There are 4 ways to turn a row about zero (a turn may also mirror it). The second row of each pair is the first, turned, with some noise.
In the rows, 128 means zero.
Known pairs, each followed by its turn:
[110 164 127 165 107]
[161 143 132 123  86] => K

[ 80  86 101 131 113]
[146 173 123  76 108] => B

[144 107 158 127 118]
[122 153 125 159 136] => G

[166 143 172  94 169]
[108  79 171 151 134] => B

[ 96 121 165 114  92]
[163  94  98  96 129] => B

[114  82  89 144 173]
[120 131  65  96 155] => G

[137 116  97 143 125]
[117 111 120 103 115] => K

[ 80 163  92 123 134]
[147  78 136 146  81] => K

[168 156 149 146 116]
[160 128 149 163 117] => G

[163 153 125  80  81]
[184 146 168 100 123] => J

[112 168 167 148 135]
[103 104  98 128 165] => B

[102 142  79  95 151]
[134 176 164 122 165] => B

[108 165 126 144 128]
[140 129 126 175 129] => J

[173 109 170 114 106]
[127  92 163  83 137] => J

[170 127 139  94 124]
[111 123 122 175 108] => G

[106 123 115 155  94]
[128 142 113 124  76] => K

[122 154 129 135 165]
[129 110 103 144 102] => J

[140 109 103  95 174]
[122 141 101 101  81] => J

[120  83 141 134 107]
[ 94 138 137 104 155] => J

[122 124 157  79 106]
[171  94 142 118 142] => B

[132 160 166 159  96]
[163 147 183 137 147] => G

[118 125 116 173 151]
[166 111  99 108 118] => K

[149 100  96 169 171]
[165 121  66 122 140] => G

[175 125 113 166 103]
[119 162 135  68 116] => K

New pairs, each followed by its turn:
[159 157 133 179 126]
[164 154 142  80 128] => K

[106 111  95 151 105]
[121 156 108 131 166] => J

[151  85  81 111  90]
[115 167  92 119  75] => G

[168 179 107 167 139]
[184  87  88 146 136] => J

[ 95  81 106 149  86]
[127 183 121  82 127] => G

[ 91 111  84  77 154]
[147 170 185  88 150] => B

[ 88  90 145 161  82]
[124 166  79 141  80] => K

[ 99  95 125  77 160]
[134 126 185  74 132] => B

[149 158 121 148 128]
[145 126 155 102 126] => K

[124 100  87 115  86]
[139 176 126  93 168] => J

[133 117 177 113 130]
[130  81 134 117 122] => B

[175  90 135  98 142]
[108 142  82 174 116] => G

[104 157 113 108  86]
[114 125 157 150  75] => K

[ 94 128 111 158  83]
[126 163 132 156 177] => J

[ 80 164 115 143 123]
[138 154 119 187 136] => J

[108  84 159  82  94]
[ 78 160 117 180 129] => K

[ 83  86 110 102 171]
[ 76 172 106 122  89] => J

[157 151 150 147  93]
[161 140 158 155 110] => G

[ 86 139 124 174  98]
[161 147 163  78 147] => G

[113  78 114 157 103]
[104 141  77 118 100] => K

[172  81 140  95 171]
[ 89 115 119 120 207] => K

[101 118 142 155 164]
[ 81 120 123  94 126] => B

[166 166  96 155 129]
[141 126 161  78 120] => K

[ 79 131  90  97 137]
[113  73 125 162 103] => K

[136 175 103 148  77]
[169 129 178 108  83] => G

[124 125 166 110 138]
[107 127 144 156 152] => G

[136  82 124  85 113]
[ 78 159 104 139 109] => G

[165 130 149 122  98]
[157 109 150 104 146] => J

[ 80 168 132 135  86]
[129 140 193  85 125] => G

[109 124 178  88 161]
[ 76 111 141 153 170] => G

[166 128 100 152 164]
[141  98 133  78 153] => K

[168 148 134  91 116]
[114 118 134 167  80] => G

[115 157  95 152  96]
[143 167  82 144 151] => B

[ 88 103  86 111 122]
[ 96  94 100 143  97] => K

[ 80 151 152 133 157]
[117  93 158 105 180] => G

[117 114 171 154  90]
[102 111 163 143 173] => J

[112 163 153  79 106]
[152 141 184 143  94] => J

[ 99 143 156 173 175]
[191 117  91 131 138] => K

[103 100  99 118 118]
[105 142 112  87 115] => G

[162 135  97 162  86]
[136 159  92 176  99] => B

[105 128 119 144 156]
[ 99 146 129 105 137] => B

[142  95  87 116 160]
[125 147  76  93 101] => J

[101 155 131 147 141]
[124 131 114 175 129] => J

[ 96 125 124 100 125]
[153 132 141 102 142] => B

[165 104 131 118 117]
[140 116 146 146  91] => B

[135 111 130 112 112]
[125 141 140 107 131] => J

[147  91 168  87 129]
[100 113 168  80 105] => J

[134 106 151  91 152]
[104 122 146 106  86] => J

[ 77 150 125 153 121]
[169 120 114 144  82] => K

[ 98 171 143 153  97]
[141 126 151 187 157] => J

[146 129 117 145 136]
[115 140 124 145 112] => B

[ 82 160  98 150 176]
[175  64 111 136 107] => K

[121  93 175 179 141]
[160 172  75 132 150] => K

[125  90 178 117 118]
[ 86 115 168 106 130] => J

[169 120  82 105 141]
[165 149  97  78 106] => J

[162  98 138  95  91]
[108 169 126 159  96] => G

[ 99 140  84 162 173]
[165  67  99 101 106] => K

[ 91 139 160 177  83]
[138 118  49 110 133] => B

[160  83 175  92 101]
[110 114 183  77 128] => J

[ 83 161 176  92 175]
[172  99 140 199 159] => K

[ 91 155  87  87 142]
[150 177 119 152  91] => J

